All rows are made from the same 12 directions, up to rounding. Whole rows:
28.5 13.0 10.2 -5.9 5.8 -13.4 0.1 -14.7 1.6 -15.1 -4.2 20.5 5.1 -6.3 13.4 -23.4 -31.1 -20.7 4.3 3.0 1.8 -18.0 -8.8 -16.7
-1.4 1.5 -1.7 18.7 -18.6 1.3 13.9 10.0 9.8 15.0 7.2 1.5 -2.4 -8.4 24.7 2.0 -1.6 12.2 1.8 9.9 10.9 -20.4 -0.8 3.1
15.7 -16.7 -3.0 -13.4 17.4 -17.8 -9.0 0.9 -1.4 -31.3 17.3 -22.5 7.1 -12.7 3.5 1.8 46.4 -30.3 32.7 44.6 7.2 10.8 29.5 7.0
29.5 -30.0 -20.9 -8.4 -13.5 -1.9 16.2 9.3 -10.7 14.7 -31.4 -17.7 3.9 -23.6 -12.2 28.1 16.5 12.5 -3.9 -5.0 12.7 -12.8 -20.3 -19.7
13.7 -19.8 -21.1 9.6 -4.6 23.3 7.2 25.4 5.7 9.7 -22.2 2.5 8.0 -2.1 -15.5 -7.9 -12.3 20.0 -5.5 -13.2 -9.8 -1.4 -18.6 -13.5
-3.1 -18.4 -19.0 -25.1 -32.0 16.3 3.6 13.2 -10.8 -2.7 -18.5 13.0 -3.9 -17.8 -51.4 -15.3 -3.3 8.4 -7.9 -2.6 1.6 -19.7 12.2 -28.1
1.7 21.0 17.1 7.6 14.5 -3.4 5.5 -4.0 24.6 21.3 44.0 -13.5 -7.2 -0.7 17.7 -14.3 -34.1 -22.7 8.9 22.5 27.0 -10.2 25.3 -27.7
9.5 6.7 0.6 5.3 8.5 -1.3 -23.2 -22.7 -2.3 -5.8 36.4 6.8 6.3 9.7 -26.7 -39.0 10.4 2.5 31.9 26.7 26.6 2.0 -7.1 25.8
-27.3 -4.9 -5.4 -3.2 -27.0 4.1 -2.5 13.4 -3.6 -25.1 -8.4 3.7 -2.3 -12.7 18.3 -2.0 9.6 -14.6 -2.0 7.8 -18.5 -22.0 37.8 -1.4
-8.2 10.4 -31.3 -39.9 -19.3 11.7 -3.4 9.9 -1.4 -16.3 -18.0 40.5 46.5 -16.5 11.7 4.0 28.2 23.4 2.7 -44.3 -14.3 -43.1 23.4 -7.9
24.9 -5.9 21.7 15.8 20.0 -19.3 -4.0 -9.8 -8.0 -0.4 -8.3 3.4 -9.0 -2.7 -8.0 -25.9 -41.7 -17.3 2.2 18.9 -2.5 0.4 -38.1 -16.8
0.4 2.6 -9.5 -43.5 -3.1 0.7 -25.6 -0.8 -15.5 16.7 -4.6 24.4 28.1 -9.1 -46.1 -14.4 -26.2 12.5 -11.6 -37.2 0.8 -32.8 9.6 -46.3
-8.3 0.5 -8.1 -9.2 -10.8 14.7 27.4 36.6 21.4 23.0 -0.8 6.4 -1.3 -2.1 4.5 22.6 1.4 22.9 -20.3 -14.5 -6.8 5.7 20.4 -18.3
0.3 3.7 10.5 6.9 6.4 -26.0 -8.3 -19.7 -15.1 -18.0 -5.5 -4.7 0.7 11.0 33.1 32.1 44.6 1.7 3.6 0.3 -8.3 21.5 -14.9 53.0

The start of a row, then its end:
-26.1 8.4 20.1 -29.8 -13.0 -26.2 5.6 0.8 -13.6 4.1 3.0 20.7 -9.0 -11.5 -12.8 16.3 12.5 5.5 -15.1 2.9 | -4.8 -6.5 17.1 -8.5
16.5 -7.0 -8.1 -16.5 -17.4 -2.9 3.1 2.3 -5.1 12.1 -0.1 1.4 -3.4 0.6 -21.7 17.3 18.6 18.6 -8.8 -4.2 | 14.8 7.6 1.9 6.0
18.1 1.0 -5.0 6.6 25.1 7.0 19.7 -25.7 1.7 6.3 -14.9 -22.0 -3.3 -1.7 -2.9 12.1 0.7 -5.6 8.9 -10.3 | 17.7 12.3 -40.2 -3.8
7.4 9.6 -29.8 6.0 2.9 31.7 5.5 -8.9 16.5 -40.8 0.8 18.0 21.9 4.4 12.1 -30.8 33.1 2.9 36.1 -0.1 | 0.9 -1.5 -2.5 35.2
1.3 16.4 -3.5 -1.2 8.7 13.7 8.3 -4.6 12.9 13.7 11.1 11.1 3.5 15.9 -8.2 -0.3 1.2 21.3 -1.5 -18.1 | 8.5 16.4 -11.6 12.1
23.8 -11.8 -0.2 -3.7 -43.3 -20.1 13.2 -18.8 -21.3 -6.5 -18.1 1.1 -22.9 -15.9 -4.8 16.5 22.5 2.9 -4.7 18.4 | 23.4 -12.8 -15.0 19.4
-30.7 -5.9 -1.5 3.2 21.1 22.8 6.1 21.5 16.8 0.1 1.7 -37.9 -11.0 6.1 6.1 15.3 -10.3 -26.5 -9.9 -3.8 | -19.5 24.4 37.3 -26.1
16.8 -5.3 2.4 -1.6 7.4 -23.2 24.3 -8.8 -3.1 -20.4 -22.0 -9.8 3.6 -27.4 42.9 24.1 24.8 -21.9 14.0 15.2 | 0.9 -15.5 -11.1 -4.5
-8.9 3.0 15.0 36.4 22.1 -6.4 11.7 8.9 14.2 23.7 10.7 -25.1 -7.7 11.8 42.7 27.1 0.3 5.5 -3.3 5.3 | -3.6 21.6 -15.9 16.5
9.3 -9.6 -4.9 23.7 -8.8 -8.8 -19.5 23.5 7.3 27.4 27.2 -14.8 16.0 5.1 33.3 13.7 11.6 20.5 4.5 10.8 | 9.0 -10.5 14.1 17.1
-45.4 30.6 35.6 25.0 -2.5 -16.0 7.4 -11.6 4.9 21.5 39.3 17.3 -22.3 15.0 14.1 -3.4 2.2 20.0 -1.0 19.5 | 8.5 8.8 -8.6 37.5
-13.2 15.0 -1.2 5.0 11.6 24.4 17.1 -15.0 7.6 -10.7 -8.2 12.9 -11.8 16.3 -19.9 -14.6 -2.9 6.7 0.3 -14.4 | -5.2 26.8 -25.1 17.1
-4.0 -19.3 -5.8 13.2 -8.9 10.5 8.0 1.1 -13.0 -17.7 -39.1 -0.4 -11.2 -11.4 -12.5 -14.0 -14.6 -8.6 -3.3 1.2 | -17.9 -7.7 -26.4 -8.8
-1.6 15.7 12.7 -28.4 33.4 -30.5 -10.0 18.8 8.8 39.3 43.6 27.6 40.6 -2.3 -3.4 11.0 22.8 39.2 10.5 -3.8 | 8.3 -4.2 6.0 -10.1
-3.1 -7.8 -2.3 7.4 30.4 -1.8 -21.3 -3.4 -3.2 -1.0 2.2 -21.2 24.0 -14.5 10.4 -17.9 -21.6 -26.0 20.8 3.7 | -3.0 -28.1 0.2 -34.2
25.2 -21.4 -18.6 11.8 -6.1 22.9 5.7 18.0 15.5 5.6 12.1 -18.1 -6.1 -6.4 -25.4 -26.9 -10.8 -5.2 15.7 29.7 | 20.8 -0.7 8.2 -18.4
30.8 9.6 -12.7 -0.8 -28.1 10.1 19.8 -35.2 0.5 6.2 -4.4 0.1 -10.0 -17.1 -7.5 -15.3 -19.0 -6.3 9.3 1.0 | 47.2 -37.0 -18.7 -14.0
13.1 -0.1 -9.8 14.8 -8.5 16.7 -9.4 -16.4 -6.3 -7.1 -12.1 9.6 -1.5 12.5 -16.8 -24.9 -15.3 8.4 2.0 -11.5 | 2.9 0.8 -30.1 18.3
28.0 5.1 4.7 -18.6 -19.1 -9.6 20.7 -0.9 7.5 -2.2 4.2 5.5 -19.8 -0.6 -1.7 14.7 6.1 -5.1 -11.7 11.3 | 16.6 13.1 16.0 0.2
-31.0 11.0 2.3 -5.5 -7.7 13.4 -6.1 -0.5 -3.2 -6.3 -3.8 21.2 -1.3 4.3 -16.2 -20.8 -19.0 2.7 -8.8 -15.5 | -15.8 -8.6 6.9 -6.3
44.8 -0.4 -53.4 -25.6 -1.1 45.1 5.1 -19.5 12.0 18.5 -15.5 -21.0 34.5 -17.3 -20.4 -5.7 -23.0 -2.3 12.0 -49.7 | 43.2 -43.8 -2.0 -56.0
19.5 -8.2 16.3 -31.3 0.4 -32.2 25.1 -7.5 -13.9 -10.4 -16.0 2.0 -24.1 -8.7 -21.3 35.4 35.1 -4.5 -11.3 16.7 | 3.6 33.5 -9.1 5.6
18.2 -8.3 10.4 -15.2 11.1 -13.1 -1.5 17.1 1.7 3.3 -0.7 -3.0 -7.1 7.7 -11.2 14.3 -6.1 -5.7 -17.2 2.7 | -11.5 29.0 11.3 -12.5
26.2 4.0 2.7 -9.9 48.2 16.1 1.4 7.4 23.8 19.3 8.3 -24.4 2.0 14.4 -17.4 -4.9 -52.3 -24.6 -9.9 -17.1 | 0.9 29.4 6.3 -53.3
12.2 14.4 -5.0 -17.0 -7.4 0.5 0.6 -20.7 -0.8 14.3 10.2 9.9 8.1 -6.7 -14.2 -7.6 -9.3 6.2 4.3 -11.6 | 28.8 -23.6 -3.2 -14.3
-13.7 1.3 12.8 -18.7 23.7 -9.1 -8.6 0.7 -7.9 -27.4 -6.6 14.2 0.3 7.3 -18.4 -7.3 8.3 -12.6 -0.8 1.3 | -28.9 27.1 4.4 3.0
46.2 -17.4 -17.6 0.0 -52.1 2.4 -13.4 2.8 -10.6 16.8 -11.2 -6.7 -9.9 5.6 -9.9 12.1 -13.6 14.1 -24.7 -11.0 | 21.3 -11.2 4.7 5.2
-17.4 -2.4 3.4 14.9 -3.9 -1.2 -15.4 -8.2 -9.2 -30.8 -5.4 -13.2 -10.1 15.2 22.4 9.2 23.2 -15.9 0.5 5.7 | -19.8 21.0 11.3 41.4
-19.9 35.3 -5.2 -24.3 -23.1 1.5 27.5 -51.8 -10.2 12.0 -7.5 15.4 -1.7 -12.7 1.2 26.0 23.9 19.0 -1.5 -36.8 | 36.8 -30.5 -19.5 10.7
16.5 32.1 5.3 -30.1 7.0 -14.3 -19.5 -29.2 0.3 20.6 28.6 10.9 21.0 8.6 3.3 6.9 -11.1 3.1 -2.6 -28.8 | 28.1 -16.0 13.8 -9.2
-52.8 28.9 8.4 -19.0 -24.6 -1.9 3.8 12.9 -0.5 14.9 3.2 45.3 9.4 4.6 13.3 17.2 7.5 38.1 -27.1 -38.6 | -21.8 -17.3 20.2 9.4
-36.7 -15.8 16.8 -0.4 -6.9 -10.2 26.2 38.9 0.6 3.9 0.7 13.0 -25.2 -6.0 -22.8 12.3 30.9 22.1 -10.4 32.5 | -22.6 29.8 5.1 9.8
-22.4 -1.4 4.9 -25.6 -11.5 -22.1 -19.8 -3.7 -19.0 4.9 13.0 -2.8 8.1 -11.8 -7.0 18.1 25.4 0.4 -0.7 2.5 | 5.1 -18.6 30.3 -3.8
-40.6 27.2 47.4 -35.8 77.8 -41.5 -2.6 24.2 9.9 16.1 33.1 41.0 29.5 -1.5 -6.9 -4.7 -7.7 6.3 2.5 0.8 | -37.4 18.4 6.2 -38.9
-31.8 14.5 20.9 -29.6 8.4 -2.9 33.1 17.5 9.7 15.1 2.6 26.2 -17.9 -4.6 -32.2 6.8 -9.0 11.0 -22.0 -4.0 | -11.9 18.4 9.2 -30.7
36.6 -15.5 18.9 11.6 28.7 -45.3 -31.9 10.0 -15.0 -4.9 -9.3 -0.1 23.4 2.8 37.4 9.8 -7.0 -8.1 -0.1 7.1 | -26.3 3.4 -21.6 5.8
-7.2 24.4 15.5 -21.4 15.9 -2.5 0.4 17.5 20.8 3.1 41.5 45.9 6.0 18.0 -26.5 -28.5 1.0 21.0 3.2 10.4 | -4.6 25.4 19.3 6.5
-13.9 -7.6 -1.5 18.5 1.2 2.9 6.1 -19.7 -9.8 -16.9 -1.9 -13.6 -14.2 -0.5 -9.0 -3.2 35.1 -1.2 21.4 23.8 | 8.5 14.1 -22.9 36.8
-4.4 13.0 11.0 -12.3 -21.4 -6.3 13.8 -5.5 0.7 12.5 13.0 18.9 -18.2 -0.6 -19.0 -1.4 -2.7 12.2 -10.4 6.7 | 17.0 -1.0 4.6 1.0
1.5 -3.3 -3.9 -15.9 -13.0 -14.7 3.0 8.5 -8.4 20.8 -1.6 15.5 15.1 -14.4 -4.5 17.0 18.6 29.2 -3.5 -8.5 | 7.7 -21.1 -5.7 -5.0
-23.2 -12.0 -16.0 8.7 18.4 23.0 -10.2 -16.3 -6.5 2.6 4.5 -39.9 0.6 2.2 -27.7 0.0 19.8 -6.0 19.7 0.1 | 12.9 10.6 -5.8 4.6
21.8 36.6 6.1 -21.6 9.2 10.2 40.0 2.9 35.9 12.1 16.8 36.7 -4.2 12.5 0.1 -2.3 -15.1 15.6 -10.7 -16.1 | 12.8 21.5 1.2 -9.2
30.6 3.4 -7.1 -29.2 9.7 9.8 54.2 -17.0 17.2 -5.9 -0.1 -7.7 -23.8 -15.6 -37.7 5.5 21.4 -12.7 14.1 21.2 | 38.9 24.8 -7.9 -19.5
-13.3 -6.8 15.6 -7.2 1.8 -13.8 17.0 10.3 -9.0 -12.3 -24.8 12.9 -15.2 -7.7 -6.1 9.5 2.2 -3.2 -14.4 5.2 | -26.0 13.3 -10.4 -5.7
12.9 2.9 23.1 -0.9 -7.9 -16.7 -1.5 -8.7 0.4 19.1 30.2 -14.2 -33.7 10.9 -22.5 2.0 -15.4 -10.4 -11.1 29.0 | 26.7 22.5 12.9 -0.3
2.2 2.6 4.1 -21.9 27.9 -10.3 -6.9 -29.6 -13.3 -25.1 -21.5 -17.9 10.5 -22.6 6.6 -4.6 -22.8 -53.4 10.1 -8.4 | -4.0 -25.9 4.1 -47.6
1.7 -3.2 -3.1 16.1 -0.6 10.7 25.5 3.4 5.0 8.8 -10.6 13.6 -8.0 -1.1 -15.0 -8.5 4.3 25.9 4.0 3.9 | 3.7 8.8 -40.9 12.1
17.4 -7.6 -15.0 3.4 24.4 11.8 3.1 1.9 4.9 16.3 -12.4 -14.3 18.5 0.1 -2.2 9.4 -4.0 10.0 3.9 -22.6 | 2.8 3.5 -26.0 -14.1
6.1 -8.9 0.9 10.2 32.0 -3.5 -21.3 8.1 -0.6 21.7 14.5 -4.2 22.8 2.9 -15.8 -17.3 -12.5 12.5 14.2 2.2 | 0.8 -1.2 -21.2 -11.9
-13.9 -6.7 -11.9 -5.2 -6.9 19.1 10.7 -16.3 -8.9 -17.7 -16.8 -9.5 -15.7 -1.4 -31.2 -1.3 19.9 -4.6 4.7 -0.7 | 3.9 13.3 -8.3 10.7
51.4 12.5 -16.8 -29.5 -14.1 2.4 -10.5 -15.4 0.4 -35.4 -9.4 35.3 15.8 15.0 -2.7 -11.5 11.8 1.6 0.1 -20.9 | 1.3 8.6 5.1 25.2
-25.0 22.2 14.1 -1.0 5.5 -5.0 8.2 -19.5 2.0 12.0 19.1 1.6 -8.5 4.3 2.3 7.5 6.7 4.6 1.6 -1.4 | 13.8 3.0 -1.7 10.4
-7.2 24.7 11.5 -23.5 4.3 -10.4 15.7 -23.4 4.2 0.5 24.2 20.6 -1.4 -13.7 -15.3 -16.0 5.1 -4.3 16.8 14.5 | 27.4 -16.2 4.4 -11.9
16.3 18.1 5.8 -4.5 21.1 -3.3 -17.3 -15.7 6.2 -4.6 21.2 4.3 7.0 28.7 2.5 -0.5 5.6 0.9 2.8 -10.1 | 3.4 31.5 0.6 28.1
44.3 -4.3 -15.6 -19.9 9.2 8.0 -13.1 23.3 11.4 -26.7 -10.4 24.5 20.5 23.6 -2.4 -4.6 7.4 6.9 -8.1 -19.5 | -27.3 35.4 11.9 14.8
14.0 -5.8 5.6 -31.6 5.4 -8.5 -23.4 -9.4 -18.6 -19.8 -6.1 5.1 -11.3 25.9 -48.4 7.7 15.2 -3.3 -17.5 -9.7 | -13.3 51.5 7.0 20.7
-20.2 -5.3 5.2 10.6 -5.3 -14.3 3.0 9.9 -21.1 17.1 -39.5 23.8 11.8 -0.5 14.6 30.2 9.7 44.2 -23.7 -37.5 | -32.3 -5.8 -49.3 19.0
-19.7 -8.3 -0.5 19.2 -3.3 1.1 11.6 36.8 18.7 21.0 23.7 -11.9 1.7 -6.6 25.5 13.0 18.7 15.4 6.0 23.8 | -0.2 -2.6 22.6 2.2
-17.8 1.2 -21.8 0.5 -40.2 20.9 -0.1 18.9 14.0 -1.8 20.7 -3.0 3.0 -3.7 18.5 2.6 24.1 8.0 4.3 6.6 | 10.5 -21.5 53.1 12.2
52.8 -20.8 -1.3 -16.3 -4.9 -26.5 10.6 -26.7 -24.2 -9.4 -33.9 -15.7 -10.3 -20.9 -13.8 20.8 9.9 -17.5 0.6 9.4 | 21.1 -2.9 -33.4 -10.7
45.2 -0.7 18.8 19.0 -11.6 -30.0 -9.3 -14.9 -3.6 -0.9 16.8 -7.1 -19.7 12.2 20.5 2.3 -4.1 -10.6 -0.1 32.4 | 20.7 14.1 -9.1 31.3
22.5 -12.6 29.9 4.3 28.1 -28.2 16.0 26.0 2.3 -16.9 -25.6 17.1 -11.7 -6.4 9.3 -8.8 -32.9 -21.5 -12.8 22.7 | -39.6 22.0 -22.0 -26.1
-38.6 27.1 -9.5 -11.8 0.0 15.5 -5.7 -32.7 -1.9 -3.3 13.9 -3.4 10.7 4.8 5.3 8.1 25.0 2.2 11.0 -26.6 | 14.2 -11.9 14.6 17.8
